The first 9 rows are patterns. Each new row is the sum of 2 different patterns, raised or lowered, with some noise. Before adding, each is slid sideways (what falls off one end comes back at the other) and multiplied by a number that may be negative. Names go in the order of the patterns.
Some rows, each with the names of its patterns after it:
[ -8.4 -19.3 -18.8 -31.3   3.2  13.1   6.9 -10.2   7.5  33.5  -3.0   6.1
   0.2 -16.0 -17.3  23.4   3.3  -4.4  20.6  -0.5  11.1   5.5  -3.8  13.9
  -5.8   8.6   6.0 -15.8   2.8   7.6  -3.0]
j_686
[ -0.7 -13.3   0.7  -3.1  -3.3   7.2  -1.5 -16.9 -26.5 -18.1   5.4  14.6
  24.6   8.3   5.3  36.5  26.4  -8.0   6.3  10.8  13.6  -1.3 -10.4   6.0
 -10.4   8.6  -1.5  39.1   1.5   4.1   8.8]
j_471
[  7.1 -11.8 -14.3  21.5  37.5  16.4  -1.8 -14.0  -3.7  -4.8   9.8 -23.8
   9.2  28.7 -27.6  -0.4 -10.0  21.1 -13.8  -5.0  -9.6  -2.8   7.5   5.7
 -14.4  12.3 -14.2  18.2  -1.0   9.0   2.2]
j_294
[  2.3   1.7   9.1   4.1  -4.6   0.7  -7.6  16.7  -8.3  -8.6   1.4  24.3
 -12.7  -3.2  17.8  -7.5  13.8  -6.8  -4.5   5.9   1.0   1.1  -2.3  -9.3
   0.6  -8.4  40.5   0.4  10.7  40.9  -3.4]
j_959
[-11.5   7.0 -12.7  -3.7 -17.4 -30.1  -2.8 -32.4  15.1 -12.1  12.7  12.5
  27.5 -18.0 -11.4  -6.7  26.5  13.5  -1.9 -29.6  10.4  -5.0  13.3 -33.5
 -13.8  -9.6 -10.7   0.7  -3.1  32.7   0.9]
j_934
[-10.5   0.0  24.0  -2.5  10.2   0.6  -5.4   3.3   1.1  -2.9  11.9   2.3
 -40.1 -33.9  14.8  -4.1  14.9 -31.6 -16.3 -10.6 -39.6  13.3  -3.5   6.9
  -1.3  -4.9  13.6 -10.7   7.7  33.1   9.6]
j_512
[  3.1   5.0   4.4  16.7   7.5   7.4   1.1 -15.7  17.2   7.6 -12.8   5.2
  19.7  -0.4  -0.2   2.3  19.9  -1.7   2.7  -6.3  25.0  -6.2   9.8   0.6
  -1.8 -25.8   0.1  -8.4  -7.9  -4.3   5.2]
j_962
[-40.1  21.4   2.7 -15.5 -17.1   2.2   0.2  11.2  -6.9  -0.4 -22.7  -3.6
 -20.2   0.0 -12.3  15.4  -5.4 -15.9 -14.2  39.2  -0.8  -2.6  17.0  13.9
  -3.0  -3.5   1.8   4.9   9.5 -10.1 -14.7]
j_757
[  3.2   4.0 -22.4  -2.6  10.1  -4.8 -12.3  -9.6  -1.2   9.3 -12.2  14.2
 -13.7  31.4 -12.2  -9.7 -11.2   7.3  11.5   4.6  23.6   9.3  -7.7  -1.9
  -5.3  36.0  -9.6   6.2  21.7   7.1   1.5]
j_725

New rows, each followed by the names of its patterns:
[ 20.3  31.6 -14.8   8.7   3.9 -13.4 -28.8  26.8   4.4   4.3   3.2   8.8
   6.0   8.0   1.9  36.5  -1.7  18.6  15.4  -7.5   2.0   7.8  -2.0  -7.9
 -27.6 -19.1 -32.2   5.9  28.1  -4.1 -12.2]
j_686 j_962
[-12.3 -39.5  -7.2 -17.9 -11.4 -14.4  -0.8  -9.3  -7.5  -4.2 -16.6 -10.1
  -9.3 -14.1 -24.0 -14.9 -13.2 -22.0  -9.0  -9.5 -17.1 -13.2  -7.5 -14.1
 -21.4 -10.4  -7.1 -12.0 -17.5 -27.5 -12.4]
j_959 j_962
[ 15.4   3.9 -16.1 -21.8  11.1  -5.3  13.7 -17.0   2.9  -2.1 -21.4   6.5
  18.7   8.7   4.2   9.9  18.7  -1.7   8.2  23.5  11.9   3.5   1.4  12.0
 -11.1  20.1   7.3  -2.8   1.0   5.8   4.3]
j_512 j_757
[  7.1  -1.8  13.4   4.9   2.2  10.5  -2.4  27.2 -11.3   6.0   2.5  -4.1
 -11.6   6.9   5.2  -9.0 -13.3  -2.8  -3.2   6.7  -9.8   0.8  -2.3   7.3
   9.4  -3.3  16.1  -7.1  -4.3 -19.6   1.0]
j_934 j_725
[-24.6 -39.9 -45.7  -6.8   0.9  -7.3 -22.3 -13.1  22.1  -2.5  21.6 -27.0
 -25.7 -13.8  18.9 -10.9 -15.4  -2.4  -6.5  -2.5   8.5 -12.5  13.0 -15.6
   3.2 -17.3 -19.5   1.1   4.8 -40.5 -18.0]
j_686 j_757
[17.6 25.9 22.7 34.3 12.1 27.5 37.7 11.6 37.3  7.0 24.4 14.3  6.9  7.7
 25.6 24.2 30.2  4.8 10.4 21.2 39.4 22.0 30.6 25.8 36.4 21.6 22.2 29.8
 16.3  7.6  4.7]
j_686 j_934
[ -5.1  -6.0  -9.0   0.7   2.8  13.5  -0.4  12.1 -19.0   7.2 -51.1   3.6
 -18.6 -16.2   1.3 -14.0 -12.1  35.0  -1.1   4.8  20.6  23.9 -13.8   7.3
  12.8   7.8  -7.0   4.9  -8.3 -52.3  30.9]
j_959 j_757
[ 35.1  49.3   4.6  18.5  11.0   3.7  16.7   9.1  20.2   2.2 -16.4   6.4
  27.7   7.3   1.9  10.1  22.4   8.2  13.5   6.4  17.1  23.3   7.7  23.5
  50.1  37.8   2.2  15.7  20.1  34.0  30.1]
j_512 j_725
[ 24.7  -0.9  -3.9  14.8   8.2 -19.7 -17.0   5.4   0.4  11.3 -19.9 -17.4
 -30.8  -3.9   5.8 -12.6  -9.4  -0.1  -2.8  11.9  -9.9   1.0  -1.5   0.0
 -19.1  -1.1   1.0   7.1   0.4 -10.9 -11.6]
j_512 j_757
[ -4.3  -7.7 -10.8  -4.5 -12.3   1.9  -0.5  -3.5  -2.0 -10.1 -17.3  -9.7
  -0.7  -4.0 -26.4  -2.6 -18.0 -36.2 -24.6  -7.4  -1.0  -8.1 -10.8 -19.2
   7.0  -6.2   0.2  -9.6 -10.7   4.2  -9.7]
j_294 j_757
[-36.9 -35.5 -18.2 -44.3  -7.6 -59.4 -29.1 -39.9 -31.8 -29.8 -26.1 -11.5
 -44.2 -31.2  10.7  -4.3 -29.0 -57.9  -8.6 -22.8 -49.4 -43.2 -23.3 -38.4
 -24.7  -7.7   7.4 -36.9 -19.1  -9.0 -18.9]
j_471 j_725
[35.9  2.5 -8.8  2.3 34.5 16.8 12.0 25.0  4.3 15.5 57.7 22.1 22.4 40.3
 23.3 20.5 62.5 59.0 13.8 35.7  3.8 46.7 13.3 49.5 66.1  2.6 16.7 20.6
 26.9 37.8  7.8]
j_512 j_757
[ 25.1  10.0 -12.5  10.9  -8.5  14.8  15.8  -3.5   8.5  18.4  -4.4   4.0
  46.7  48.3  -7.7  11.4  -9.7  48.8  19.5  21.4  43.8  -5.8  -1.1   0.8
   3.9   7.9  -7.9  19.3   0.8 -22.8  -0.4]
j_512 j_962
[  2.1  -7.5 -28.4  -9.7   0.0  -8.6 -12.9   5.2 -16.2  -5.5 -16.3 -19.0
 -10.1 -13.2  -2.9  -2.0 -15.7   4.6 -18.8  -8.8  40.9  20.2 -20.3   3.4
  -6.8  38.5  26.4  32.4  23.9 -24.1  -5.7]
j_686 j_512
[-51.5 -27.4 -30.7 -42.4 -45.9 -32.7 -40.1 -29.9 -51.5 -10.6 -53.2  -6.7
 -47.1 -46.1 -63.3 -33.5 -34.5 -39.9 -23.1 -27.3 -42.1 -36.5 -38.5   0.7
 -40.8 -28.7 -19.8 -42.7 -25.4 -30.2 -43.5]
j_962 j_725
[-15.0 -30.1 -21.4 -22.2 -12.1 -19.2 -23.6  -3.0 -31.0 -48.5 -29.6 -24.8
 -22.1 -23.7  -5.7 -15.2 -23.4 -21.4 -13.4   4.1 -23.0 -18.0 -21.7  -5.7
 -16.3 -31.1 -15.9 -22.6 -25.8 -17.5 -23.9]
j_962 j_725
[ 29.3  42.6   1.9 -38.4  42.3   7.5  31.1 -36.5   9.5   6.3   9.5  14.9
   2.0  37.2  23.2  -9.3  29.4 -15.0   9.5 -11.3 -17.7   3.3  -9.3  36.3
 -16.2  -5.6   9.7  37.8   4.8   3.5   8.5]
j_294 j_934
[-14.7  18.7   8.8  22.3  -5.6  22.6  41.2  25.3   8.3  14.0  23.2  37.0
   6.7  18.2  13.1   2.4  21.5 -17.6  21.7  34.1  38.3 -10.3 -26.1  -2.5
  -6.1  18.3  26.3  21.3  12.3  -0.5  17.2]
j_294 j_725
[ -9.1 -16.1 -11.1 -24.1 -18.4 -37.3 -19.7 -28.3 -25.3 -22.0 -12.8 -11.4
 -24.8 -20.2 -14.1 -19.5 -19.6  -5.8  -9.7 -21.9 -33.8 -27.6 -22.6 -17.1
 -44.8 -26.0 -18.6 -20.6 -21.4 -10.3 -16.8]
j_471 j_962
[ -4.8  11.5  -9.3  12.1  -7.6  14.6   3.9   8.7  -1.3  -5.0   5.4  19.5
  11.3  -0.5  19.9  18.6  -0.1  15.0   1.6   1.2   0.7  -6.1   3.5  -1.5
  14.4 -20.3  -5.8  19.9  15.9   6.4 -15.1]
j_934 j_512
[  3.9 -10.5   1.4   7.2   7.1  11.8   3.8  41.8  22.6  14.3  32.4  20.5
  11.8  16.4   6.3  21.1   6.7  14.6   4.0  20.9  -0.9   9.3   3.8  39.3
 -11.9   6.4  21.1   1.6  18.5   8.6  12.8]
j_294 j_959
[28.0  7.9 29.9 20.4 12.3  9.1 23.0 27.1 29.4 38.0 37.7 12.8 11.7 12.6
 39.8 10.3  3.9 29.7 18.9 17.9 28.1 28.7 -3.8 14.9 24.8  5.8 13.5  8.6
 15.2 24.7  6.2]
j_686 j_725
